The rows are grouped in 4 different ways at once. Each group adds its own fixed numbers to the row, and there is some noise. The rows also spread widely along 13 directions, which tell nothing about the answers.
In the rows, 128 means zero.
Some rows, each with its group in each grouping after it:
[131 119 146 108 122  96 127 109 107 113 127 144 151 106 102 100 122 100
  53 128 107 204 137 148  63 136 162 140 170 136 137 142 135  98]
(1) k_838 E k_622
[160 145 109  15 100 168 112 150 159  96 150 177 180 135 132 138 146 100
 169 119  68  99 140 149 152 139 178 159 161 144 144 102 137 123]
(2) k_405 V k_188
[158 149 141 114 110  90 138 102  89  89 122 141  91 119 134 115 149  93
 102 111 122 185 151 147  62  59 152 111 119 113 113 178 149 134]
(1) k_802 T k_267
[149 152  98 132 102 155 154 120 129  55 101 163 101 106 140 143  87 128
 168 130 113 116 114 118 113 110 151  92 127 117  91 152 134 127]
(2) k_813 V k_59
[108  97 131 153 115 108 164 128 123  66 167 153 117 136  85 126  99  99
  75 102 115 130 147 118  72 167 131 117 119 105 123 194 150  87]
(0) k_318 H k_188
[181 133 130 148 143 107 138  67  82 140  95 108  77 130 135 132 156 116
 145 124 107 175  93 140  73 112 138  65 113 167 142 138 126 129]
(0) k_802 R k_59
[105  74 168 166 137 116  91  73 112 140 129 138 116 188 208  99 175 106
 101 179 142 137 137 191  53 131 124 116  73 160 133 173  68 140]
(0) k_877 E k_622
[116 119 128  95  93 116 128 109 142  27 190 147 131  77 122 139 106  89
 127 139 164 113 157 133 136  98 133 113  79  98 114 200 119 140]
(0) k_838 D k_267
[171 197 129 151 108 107 130  69 151 146 108 107  68 115 160 124 134  80
 167 110 172 152 110 128 142  35 139  94 118 122 122 170 179 118]
(2) k_877 D k_59
[131 157 128 115  67 127 131 145 118  58 162 175 131  89 118  99  89 115
 104 147 191 130 128 122 157 104 145 114  99  72 108 146 113 100]
(1) k_318 H k_59
[ 97 106 153 126  96  91 129 107 139  92 186 141 116 128 118 115 129  85
  88 137 159 143 172 159 105  90 127 127  93  98 106 214 128 137]
(1) k_813 T k_622
[149 117 135  82 154 106 150  76 144 153 124 110 147 127 103 120 137 106
 127 136  83 165  98 185 127 149 150 115 153 155 141 147 117 107]
(2) k_405 R k_59
[166 130 117 111 134 155  97  94 125  87  61 140 104 105 161 126 132 121
 150 148 115 162 140 137  62 128 152  95 136 156 137 117 117 145]
(1) k_405 T k_188
[119  97 142 205  98 129 161  98 138 168 150 111 103 132  88 141  84 137
 147 126 136 123  91 149 104 153 130 124 145 155  85 169 158 152]
(2) k_318 E k_59
[133 129 148 208 133 149 151 128 126 184 105 132 126 125 170 121  96 116
 125 155 142 165  70 135  26 104 151 131 168 141  83 133 131 103]
(2) k_405 T k_59
[120 117  96 184  81 163 141 149 130 143 148 148  66 152 163 148 117 141
 166 153 172  81 105 105 136 136 130 118 113 112 124  97 117 135]
(2) k_838 H k_622
[170 136 133 147 133 183 124  92 116 152  88 123 177  76 143 129 100 164
 153 162  96 166  40 128  70 168 166 101 159 199 116  77  98 112]
(2) k_802 R k_622
[124 104 121 175  90 105 161 155  78 148 155 174  74 184 131 110 148 133
  94 144 154 118 101 124 124 149 131 115 106  87 133 101  94  93]
(0) k_813 H k_188
[137 120  81 109 135 135 134 125 144  64 125 128  70  94 144 141 114 121
 152 167 171 128 129 111 124 111 124  65  95  96 147 134  89 125]
(1) k_802 T k_59
[139 131 126 150 111 108 160 122 127 167 156  93 112  53 105 137  98 127
 125 168 168 184  77 140 108  79 142 109 145 117  92 142 125 152]
(2) k_802 R k_59
[114 107 130 152 120 111 187 142 134 163 206 125 121 163 132 156 127 104
 146 128 117 103  92 153 101  87 132 135 117 124  84 182 143 134]
(1) k_802 E k_59
[106 123 171 190 104 100 151 116 140 219 182 110 166 103 136 102 109 119
  83 172 187 169  66 165 106  78 147 149 137 119  84 166 110 105]
(0) k_802 E k_622
[132 106 132 119 132 146 158 127 165 202 150 111 176 107 101 143 104 137
 148 161  98 134  66 173 126 144 160 149 183 161  99 115 112 139]
(0) k_802 T k_59
[122 101 143 156 114 149 156 120 100  88 192 159 128 176 172 150 138 114
 154 125 107  81 105 138  60 130 126 116  70 145  95 185 117 124]
(2) k_802 R k_267
[ 97  93 145 142  77  98 102 151  97 138 172 158 101 130 138  88 148 120
  53 190 214 170 155 153 106 111 134 136 117  79 134 122  78 135]
(1) k_802 E k_622
[142 115  75 120 121 139 152 127 133 135 101 133  73 138 139 144 135 159
 165 153 118 115 103 139 146 131 147  98 142 120 136  88 105 145]
(1) k_802 E k_622
[129 132 146 146 108 167 113  34 169  70  95 142 118 151 156 126 101 134
 188 123 131  79 142 176 136 139 124  97  83 160  98 219 127 143]
(1) k_802 T k_267
[139 109 107 103 155 159 113  75 171  89  83 128 108 134 155 138 124 115
 169 154  97 123 141 161  99 149 138  94 129 159 138 152 104 146]
(2) k_813 T k_59
[122 154 143 162 124 129 113  84 151  82 121 126 138  63 134 102  75  98
  84 138 193 178 111  95  79 122 135  90 121 114 125 169 129  62]
(1) k_877 R k_622
[ 86  68 115 105 139 118 174 147 149 101 190 158 125 172 122 136 116 106
 102 147 115  93 136 162 127 170 124 136 125  99 129 167  98 104]
(1) k_838 R k_59
[127 131  89 147 106 167 135 136 191 117 144 118 107  70 103 161  68 127
 169 142 166 113 105  84 134 142 134 110 155 119 121 119 141 126]
(2) k_813 T k_188
[151 142 113 168 122 148 139  98 172 137 152  85  85 100 138 177 107 109
 202 113 150 111 107  99  94  78 123  93 112 156 106 173 174 158]
(1) k_802 T k_188
[147 136 137 165 126 111 129 138  96 166 168 125 101 148 187 109 168  92
 101 150 164 157  89 108  58  81 144 109  94 120 146 115 104  87]
(2) k_318 H k_622
[122 103 103 107 144 123 153 112 145  50 131 154 104 142 162 137 127 113
 136 152 114 101 133 143 111 125 134  87  84 106 125 182  84 112]
(0) k_813 V k_188
[120 132 125 186  97 131 134  77 157 153  76 128  59 133 128 120  99 132
 139 135 167 139 144 163 127 121 138 124 166 109  96 162 146 158]
(2) k_813 R k_267
[109 124 125 142 110 136 112 140 163 146 169 132 121 123 154 117 122  96
 110 165 192 127 121 121 119 125 132 137 124 104 143 127 110 101]
(2) k_877 H k_188
[ 87  73 137 111  76 103 111 151 111  96 184 157 114 117  77 119 127 103
  64 142 153 160 191 146  88 147 138 153 148  94 126 148 136 159]
(1) k_405 E k_622

New rows, each followed by its group in each grouping:
[149 120 101 101 108 141 150 156 107  43 174 170 105 141 105 146 117 104
 141  94 101 103 129  81  94 158 138  95 107 120 146 127 142  96]
(1) k_318 T k_59
[108  89 113 111 163 122 156 121 153  95 157 154  98 212 216 123 168 107
 138 169 132  72 131 176 115 109 117 101  54 100 139 186  57  98]
(1) k_802 T k_188
[127 106 127 168 149 147 157 129  86 105  75 170 124 157 188 108 117 151
 103 184 102 148  89 166  39 143 149 107 128 127  97 128  64 104]
(1) k_802 H k_59
[155 156 165 155  79 100 156  78 100 144 171 127 117 120 157 116 139 126
 162 161 177 132  72 177 169  44 129  95  48 126  78 188 106 140]
(2) k_802 D k_59
[130 109 169 150  93 111 129 108  78 115 178 159 127 184 146 107 167 100
  95 119 109 132 134 159  66 127 139 130  76 143 120 174 126 121]
(2) k_318 H k_622
[171 182 162 160  75 147 113  91 112 132 134 124 164  45 117 127  96 118
 139 122 146 186  86 109  80  75 167 119 142 163  85 143 174 130]
(2) k_802 D k_622
[135 152 148  95 117 137 113  57 152  71 104 174 149 177 173  89 135  94
 134 130 116  98 137 187 162 135 139 108  83 134 135 192 106  83]
(0) k_877 H k_59
[121 106 114 165 113 117 161 136 113 124 127 114  70 100 141 155 115 123
 148 166 140 145 127 154  68  65 135 114 123 108  65 164 131 201]
(1) k_405 H k_59
[129 125 134 145  93 134 139  97 164 159 124 115 121  95 128 136 108 148
 160 170 151 131 113 186 153  95 145 136 142 133  79 162 127 186]
(2) k_802 D k_188
[122 138 140 155  99 121 162  83 190 166 173  92 129  88 126 146  88 117
 179 142 173  99  83 158 177  75 134 129 111 128  79 196 136 148]
(0) k_838 T k_267
[142 158 127 156 115 170  95  92 179 144 116 108 137  69 170 138  93 108
 177 167 188 137  99 132 105  72 144 108 134 153 105 153 129 151]
(0) k_802 E k_59
[122 111 123 209 129 132 126  95 142 157  84 111  49 151 153 127 114 121
 136 146 162 137 137 150  72 120 127 103 138 132 113 160 135 158]
(1) k_318 H k_59
[107  89 112 145 135  68 171 101 141 131 185  87  67 109  90 135 123 112
 110 166 186 138 112 148 159 115 105  77  81  82 138 184  93 120]
(0) k_802 H k_59
[116  62  81 107 171 120 161 139 134 112 106 138  61 178 131 145 151 119
 120 151  79 127 148 159  79 167 134 104 154 112 159 125  94 133]
(0) k_802 T k_59
[153 118 152 178 119 150 134 142  80 174 165 153 142 153 167 124 141 122
 128 151 134 139  52 113  53 135 144 111 111 162 127  92  94  86]
(0) k_802 T k_59
[141 138 108 138 111 181 133 145 159 138 145 141 115 134 185 167 124 103
 204 144 113  93 110 128  77  72 150 133 135 150  84 136 144 175]
(2) k_813 T k_59
[173 158 122  98 110 143 148  83 122  61  95 167 105 168 156 134 143 111
 179  87  52 106 128 145 111 119 149 105 104 157 117 169 163 122]
(2) k_877 T k_188
[134  76 123 149 124 145 137 118  98 108 106 139 103 124 114 149 119 139
 142 145  70 142 116 147  48 176 141 113 146 172 105 122 119 178]
(0) k_877 T k_59
[131 103 129 162 142 100 115  88 162 175 158  79  60 140 122 127 139  90
 131 137 192 144 127 128 114 124 111  89 109 134 167 153 127 121]
(1) k_318 T k_59
[144 131 133 117 136 143 150  73 181 177 172  96 145 142 155 152 134 118
 204 149 126  86  69 178 167 104 129 108  95 169 112 173 114 138]
(2) k_802 R k_59
[166 175 149 131 117 150  91  59 130  70  84 154 121 119 191 100 124  87
 150 138 149 153 129 138  82  84 141  82  87 150 123 178 121 106]
(2) k_813 T k_59
[163 153  81  91 172 132 169 113 157 133 119 115 109 139 170 138 141 111
 168 149 107 120  71 138 139  98 148  86 119 120 153 121  98  80]
(2) k_802 H k_59
[141 133 113 120 128 145 159 123 160 168 101 131 138 119 110 132  93 136
 149 136 105 134  85 153 137 150 163 131 196 133 111 109 130 106]
(1) k_405 V k_59
[135 133 164 204  89 133 126  84 137 169 113 126 132  94 122 113  84 130
 121 144 173 157  93 143 113 129 144 129 151 151  95 151 143 124]
(0) k_838 D k_188
[168 108 146 122 124 114  90 110  85 151 143 117 129 111 102 122 158  90
 102 123 105 198 123 125  35 143 154 116 154 186 161 101 142 144]
(0) k_318 E k_59
[159 142 161 100 146 132 104  53 131  96 121 144 169 141 127 100 135  80
 105 108 104 161 122 150  90 162 144  94 121 171 165 172 126  58]
(0) k_802 R k_59
[110 110 123 207  83 135 151 119 136 137 145 138  49 163 131 150 110 120
 148 114 156  98 136 123 101 134 113 123 125 118 100 171 174 152]
(2) k_877 R k_188
[128 178 156 154  81 126 145 102 174 195 174 118 147 105 153 117 111 103
 141 141 189 134  91 159 157  34 150 147 130 111  77 184 153 125]
(2) k_802 R k_622
[167 139 139 119  95 156 112  71 153 168 142 124 137 147 117 145 134 129
 209 121 111  90  91 160 183 144 140 113 121 192 119 121 139 153]
(1) k_813 D k_59
[151 149 131 195 101 115 201  88  99 132 104 127  80 117 104 140  88 143
 150 109 110 154  77 144 101 101 141  94 137 130  67 183 171 133]
(2) k_802 R k_59
[162 166 124 109 131 105 140  55 146 134  64 113  94  92 151 100 119 125
 150 163 167 166 100 182 174  72 146  78 119 111 115 156 102 125]
(1) k_405 R k_59
[ 93  90 152 135 126 118 146 114 161 143 188 136 149 169 160 123 141  95
 116 148 121 101 120 175 105 119 131 145  97 130 108 190 104 118]
(0) k_877 T k_622
[151 120 182 205  60 126  71  57  90 189 143 112  76 148 114 124 156 112
 150 126 182 147 141 152 102 124 114 106  96 186 127 155 157 189]
(0) k_802 H k_59
[158 152 125 109 128 159 104  68 172 152 118 114 129 143 175 129 144 113
 193 156 139 105 105 170 160 110 136 104 105 165 141 143 109 134]
(2) k_802 H k_59
[184 176 119  92 123 146 137 109 160 187 119 135 147 144 171 117 150 116
 173 128 115 112  70 154 172  93 172 127 144 148 140  95 122 102]
(0) k_318 R k_188
[156 142 115 118 124  91 120  98 107  97 153 119  65 121 129 117 155  82
 109 134 181 167 133 109 116 102 119  66  79 103 182 147 117  85]
(2) k_802 H k_59
[127 134 132 132 140 125 148 107 140 160  95 145 143 147 176  93 122 132
 109 163 127 143  78 179 116 120 163 137 154 121 110 125  86  89]
(1) k_877 E k_267
[117 110 109 132  93 125 135  68 183 130 122 101  90  89 116 139 103 162
 182 179 174  92 108 176 233 128 126  95  98 117 105 152  91 180]
(0) k_877 D k_622
[176 162 159 109  78 146 110  94 100 103  77 165 153  96 126  97 111 137
 137 134 102 172 124 174 104 108 175 127 151 162  87 132 136 162]
(1) k_318 T k_59
[115  88 115 140 143 138 147 119 185 153 144 107 100 149 160 153 130 116
 166 158 117 101 129 171  94 113 135 135 130 141 108 170 121 176]
(2) k_318 T k_188
[150  93 109 175 129  95 175 105 100 186 114  79  42 101  88 152 128 156
 149 158 126 178  80 148  98 124 129  87 148 141 113 117 121 178]
(2) k_802 T k_59
[142 126 153 175  74 142 130  98 109 200 121 128 151  98  89 110 104 175
 122 162 144 154  63 156 146 165 156 129 158 157 102  88 108 134]
(0) k_802 H k_622
[132 113 115 172 125  96 144  80 133 111 124 104  48 118 148 131 125 127
 142 157 185 126 103 127 139 115 112  59  65 110 136 170  94 119]
(0) k_877 V k_188
[123  91 125 161  86 156  95 128 101  97 155 157  92 132 132 129 120 126
 139 163 188 105 124 108 116 183 114  88  82 126 152 103  87 124]
(0) k_405 H k_59
[152 126 165 152  85 163 145 133 117 133 182 156 178 140 129 146 112 124
 165 103  79  99  87 136  68 127 155 151 119 186  68 156 164 147]
(1) k_318 T k_188
[148 150 139 187 120 133 153 102 155 215 117 123 124 149 161 106 113 127
 147 148 166 123  51 154 153 106 152 120 143 130 110 121 114  88]
(0) k_318 D k_59
[103  95  90 134 190 134 180 123 187 132 150 104 108 140 194 154 114 104
 145 167 127  98  92 146  82 116 134 116 127 111 124 164  85 103]
(2) k_838 R k_267
[118  93 152 107 104 103 144 101 103  61 183 157 125 160 132 130 146 102
 127 135 104 106 147 181 118 121 123 115  60 132  98 205 112 150]
(1) k_877 D k_59
[156 170 126 138 102 154 113  94 132 132  89 151 130 112 170 102 118 128
 139 143 155 139  85 125 139 119 158 102 130 133 131  99 111  91]
(0) k_877 R k_622
[137 106 139 151  92 101 137 134  82 151 157 146  88 135 156 116 148 129
 120 181 173 143  98 156 127 100 136 109  92 115 119 119  72 144]
(0) k_838 V k_59
[165 165 106  84  79 114 133 152 112  99 158 140 120  44  95 129 109 111
 131 138 157 164  99  97 152  85 162 106 141 100 124  97 132 123]
(0) k_877 V k_59
[149 110 118  65 147 129 154 109 150 127 189 125 158 140 170 141 151 113
 181 171 112  83  63 165 177 118 135  99  63 150 143 131  54 110]
(0) k_838 T k_59
[110  86  93 152 134 138 145 128 148 108 119 137  88 134 117 125  96 139
 118 165 154 110 113 130 135 192 129  94 130 101 151 115  81 103]
(0) k_318 H k_59
[145 137 104 148  91 179  79 106 154 116 109 122  84  89 178 156 121 127
 201 160 181 107 136 124 106  85 142 108 122 145 116 122 127 203]
(0) k_802 E k_267
[170 103 131 107 111  91 103 122  81 193 148 110  75 146 150 125 208 109
 141 163 129 164 121 174  98  79 150 116 117 159 149  90 102 205]
(0) k_318 E k_59
[164 128 141 120 121 102 142 108  71 108 123 147 118 134 104 117 149 114
  95 103  88 178 119 137  62 137 159 114 145 141 134 129 140 105]
(1) k_802 D k_267
[152 104 122 100 140 145 113  71 141  84 189 119 121 167 128 152 156 104
 175 105 112  80 111 104 130 185 107  60  44 180 192 149 108  80]
(1) k_802 T k_622
[145 106 157 167 108 129  94  44 105 127  96 110  94 117 124 114 126 150
 143 170 161 156 122 178 116 154 117  78  89 172 123 156  93 170]
(1) k_802 H k_59
[142 125 149 185 122 141  78  50 122 134  63 123  78 137 169 109 136 109
 132 159 155 169 146 162  59 124 128  93 120 167 126 158 117 161]
(2) k_813 H k_59
